There are 4 ways to turn a row about zero (a turn may also mirror it). The second row of each pair is the first, turned, with some noise. The first 40 pairs use one turn. New pairs use 3 turns, one after the other, and a turn may come again.
(in the rows, 128 means zero)
Known pairs, each followed by its turns in order:
[ 70 149 118 112  38 116 168 124 172]
[ 77  84 191 159  82 115 154 114  83]  (2)

[103 114 133  94 131 148  81 158  85]
[130 138 154 131  89 133  66 110 111]  (0)

[141 163 129  69 115 147 130  84 128]
[156 154 176 105 122 141  99 182 123]  (3)

[159 133 153 103 114 150 179 125 167]
[139 175 141 123 177 157 112 145 164]  (3)

[137 140 145 114 122 118  61 177 104]
[131 194 112  83 105 120 121  90 119]  (2)

[126 116 158 186  87 160 125  71 122]
[174  80 121 138  85 187 110 116 106]  (2)

[135 149 135  97 140  77 130 143 108]
[ 90 101 133  91 134 115 127 165 153]  (3)

[ 84 146 151  93 218 180 144 166 173]
[133  95 200 165 170 186 201 123 137]  (3)

[106 118 111  93 130 127 157 161 131]
[ 80 133 137 145 150 111 149 111 123]  (2)

[115 203 158 129 136 152 173 122  82]
[136 128 166  78 138 120 196  94  92]  (1)

[103 133 117 128 107 112 125 128 122]
[114 116 128 130 111 119 142 150 147]  (1)

[119 162 126 134 180 191 161 128 125]
[147 158 162 108 125 140 147 138  52]  (1)

[109 122 132 189 133 148 152 103 118]
[160 120 134 109 189 115 127 124 108]  (0)

[188 160 121 191 104 142 127  68  86]
[147 149 139  88 188 177 146 195 132]  (0)

[151 126 123 151  95 142  95 184 153]
[ 98 113 159 125 113 152 156 121  80]  (0)

[156 153 123  91  67 112 216 109 128]
[142 182 157  78 168  91  78 144 185]  (3)

[163 152 139 151 138 171 105 124  67]
[187 165 122 131 140 170  99  95 149]  (2)

[ 84 104 135  71 105  97 167 107 140]
[129  71  86 156  98 163 174 126 144]  (1)

[ 56 155 145 169 143  65 133 161 147]
[ 65 106 133  87 157 103 175  69 100]  (3)

[107 153 171 166 135 118 125 146 135]
[153 143 151  82 155 138 136 128 159]  (1)

[126 132 114 134 100 201  75 162 103]
[136 105 146 204 113 134  74 128  91]  (3)

[123 170 145 157 128  80  57 153  94]
[153 199 135  70  86 142 139 140 117]  (2)

[ 94 128 138 183 101 105  96 130  52]
[115  91  88 134 122  57 117 117  74]  (3)

[113 128 105 157 133 114 106 126  89]
[149 152 171 121 135 119 120 148 132]  (0)

[142  54 122 150 139 111 108 161  67]
[ 91 200  93 140  90 120 108 107 165]  (1)

[159 115 122 128 147 147 174 101 140]
[165 119 100 143 127 114 128 104  79]  (1)

[167 130 132 162 116 144 102 162  89]
[143 184 100 129 117 164  96 121 123]  (2)

[165 147 134 120 192 142 121 109 139]
[140 155 150 159 174 135 120 112  87]  (1)

[164 177 192 130 111 102 107 119 116]
[149 159 110 111 105 206 153 122 136]  (0)

[174 107 110 110 188  69 111 142  85]
[143 159 133  92  55  93 130 184 147]  (0)

[150 137 120 124  62 111  94 127 148]
[103 145 115 117 111 147  64 125 104]  (3)

[ 87 162 131 150 126 125  99 104 120]
[149 152 163 124 151 144 119  97 156]  (0)

[129 167 114 128 157 110 118 164 149]
[101 159 157  91 140 118 114 152 151]  (2)

[112  83 135 115 121 173 138 161 119]
[122  94 124 139 122 111  90 111  78]  (0)

[169 104 146 108 153 162 105 119 143]
[117 148 106 144 163 152  91 122  92]  (1)

[121 140 137 156 130 105 110 141 100]
[100 113 106 121 127 102 130 132 104]  (3)

[134 166 136 130 182 126 145  96 124]
[149 149 150 143 165 117 168 110  94]  (1)

[111  91 160 114 137 174 145 120 131]
[138 109  91 118 143 116  86 101  89]  (0)

[142 132 120 194 155 144 111 127 112]
[157 139 123 112 147 184 103 158 133]  (2)

[137 115 153 167  85 131 112 138 152]
[121 118 119 120  78 151 100 135 103]  (2)

New pairs. What belongs after each?
[ 92 136 109 115 123 121 139 165 118]
[163  98 132 127 119 135 111 148 149]  (0) (0) (0)

[195 112 127 150 109 104  89  95 106]
[132 122 110 140 176 145 162 161 187]  (2) (1) (1)

[ 86  81 196  75 187  99  99 153 140]
[110  53 108 105  46  93 130  91 127]  (3) (0) (3)

[159 151 159  75 142  99 172 137 147]
[ 86 180 125 157 115 109 116 162 170]  (1) (3) (3)

[131  98 151 154 111  91 147 166 184]
[ 97 179  87 128 142 131  74 173 148]  (0) (0) (2)

[130 164 102 163  89 165  93 134 117]
[110  96 108 122 175 108 122  72 109]  (1) (1) (0)

[129 122 100 140 188 130 122 131 145]
[113 113 164  94 120 148 161 123 138]  (2) (2) (3)

[161 133  93  64 161 134 141 139 138]
[130 146 126 148 136 150 209  92 108]  (0) (2) (2)

[106 143  67  92 114 117  97 115 144]
[101 149 108 134 129 126 182 129  80]  (0) (3) (1)

[132 118 158 171 107 153 143  93  91]
[176 139  99  92 151 146  95 118 104]  (2) (2) (2)

[109 124  84 143 117 135  65 136 147]
[105  79 124 183 101 104 122 123 113]  (0) (2) (2)

[155 148 148 106 100 177  58 143 166]
[148  73 171 172 144  85 112 105 179]  (0) (1) (3)

[182 143 159  69 148 136 124 167 145]
[118 136  92 176 124  87 106 159 180]  (1) (3) (3)

[140 180 137 147 173 103 100 150 123]
[186 109 100 144  76 128 139 125 143]  (0) (1) (3)

[125 138 102 111 164  98 143 122 121]
[131 128 129 156 155 156 135 135  96]  (3) (3) (1)

[ 96 147 163 118 132 122 120 154  91]
[156 111  92 161  96 119 108 122 109]  (3) (3) (1)

[112  91 111  71  99  87  97 147 169]
[ 80 148 119  99 164 126  67 112  87]  (3) (3) (1)

[149 144 160 129 114  72 138 172 104]
[120 141  62 147 163 130  98 133 109]  (3) (3) (0)

[121 112  84 173 109 119  89 106 146]
[ 95 146 160 137  99 174 113 125  84]  (2) (0) (0)

[ 59 151 107 128 157 153 146 116 115]
[133 147  88 159 147 179  94 117  98]  (1) (0) (2)

[120 167  71 155 145  92 129  90 127]
[149 110 135 118  93  89 148  63 112]  (1) (0) (1)

[163 120 113 130  74 163 149 132 125]
[104  91 114  99 122 162  97 167 120]  (2) (2) (0)

[ 98  95 195  98 115 143 110 119 170]
[152 179 143 108  99 174 136  74 112]  (1) (1) (2)

[139 173 133 104  89 150 129 108 114]
[149  75 123 156 121 115 136  82 127]  (3) (3) (3)

[128 135  77 151 101 126 113 143 120]
[124 110 146 117 134 148 181 120 108]  (2) (1) (1)

[124  94 104 154  65 103 125 129 138]
[124  65 136 137 108 133 171 141 148]  (2) (1) (1)

[ 79 140 113 147 146 136 162  83 158]
[ 74  97 160 133 145 154 143 135 164]  (3) (3) (3)

[ 92 158  77 177 112 107 142 116 122]
[164  96 128 126 148 110 115 176  92]  (2) (2) (1)

[118 104 109  83 103 125 147 153 105]
[113 115 125 123 102 123 111 147  70]  (3) (3) (1)

[137 114 134 148 104 144 130 143  83]
[ 88 132 104 133 147  96 126 138 115]  (2) (3) (3)

[ 94 154  85 168 127 107 154 122 152]
[136 160 181 120 136 120 168 119 167]  (0) (3) (3)

[107 122 125 124 119 152 100 126 170]
[140 154 110 121 114 115 102 169 133]  (1) (3) (1)

[109 101 143 101 104 116 148  53 114]
[ 88 186 159 104  83 143 136 115 136]  (2) (3) (3)

[116 115 153  71 111 139 157  74 121]
[146 136 156  96  90 169  75 157 119]  (3) (3) (1)

[183 159  93 205 157 136  88  90  85]
[ 61  71  88 107  91 186 110 133 102]  (2) (0) (1)

[128  68  77 161  85 134 123 160  92]
[187 112 133 118 194 142 144  74 116]  (1) (0) (0)

[130  76 134 123 113  92 125 179  82]
[ 76 134 100 145 171 168 110 146 142]  (3) (3) (0)

[128  95 170 130 168 133  92 150 123]
[101  91 117 127 145 141 189 142 123]  (0) (1) (2)

[125  85 141  84  97 171 154 103 107]
[151 155 179 179 126 102 115 158 106]  (2) (3) (2)

[136  76 122 106 140 129 122 122 126]
[125 123  98 111 114 129 132 128 170]  (1) (0) (2)

[ 83 118 101  73 141 135 146 118  87]
[108 139 107 157 155 156 154  82 171]  (2) (2) (3)

[175  88 116 127 125 140 122 190 182]
[139 186 107 173 147 150  82 146  89]  (2) (3) (0)

[106 188 151  77  64 141 196 147 197]
[192  70 160 143 136  35 101  96  77]  (3) (0) (2)

[157 165  93 122 170 103 155 206 132]
[190 105 193 140 151 106 120 182 111]  (0) (0) (0)

[156 120 137 111 151  61 183 165 118]
[158  71 150 106 117 133 204 142 166]  (2) (3) (2)

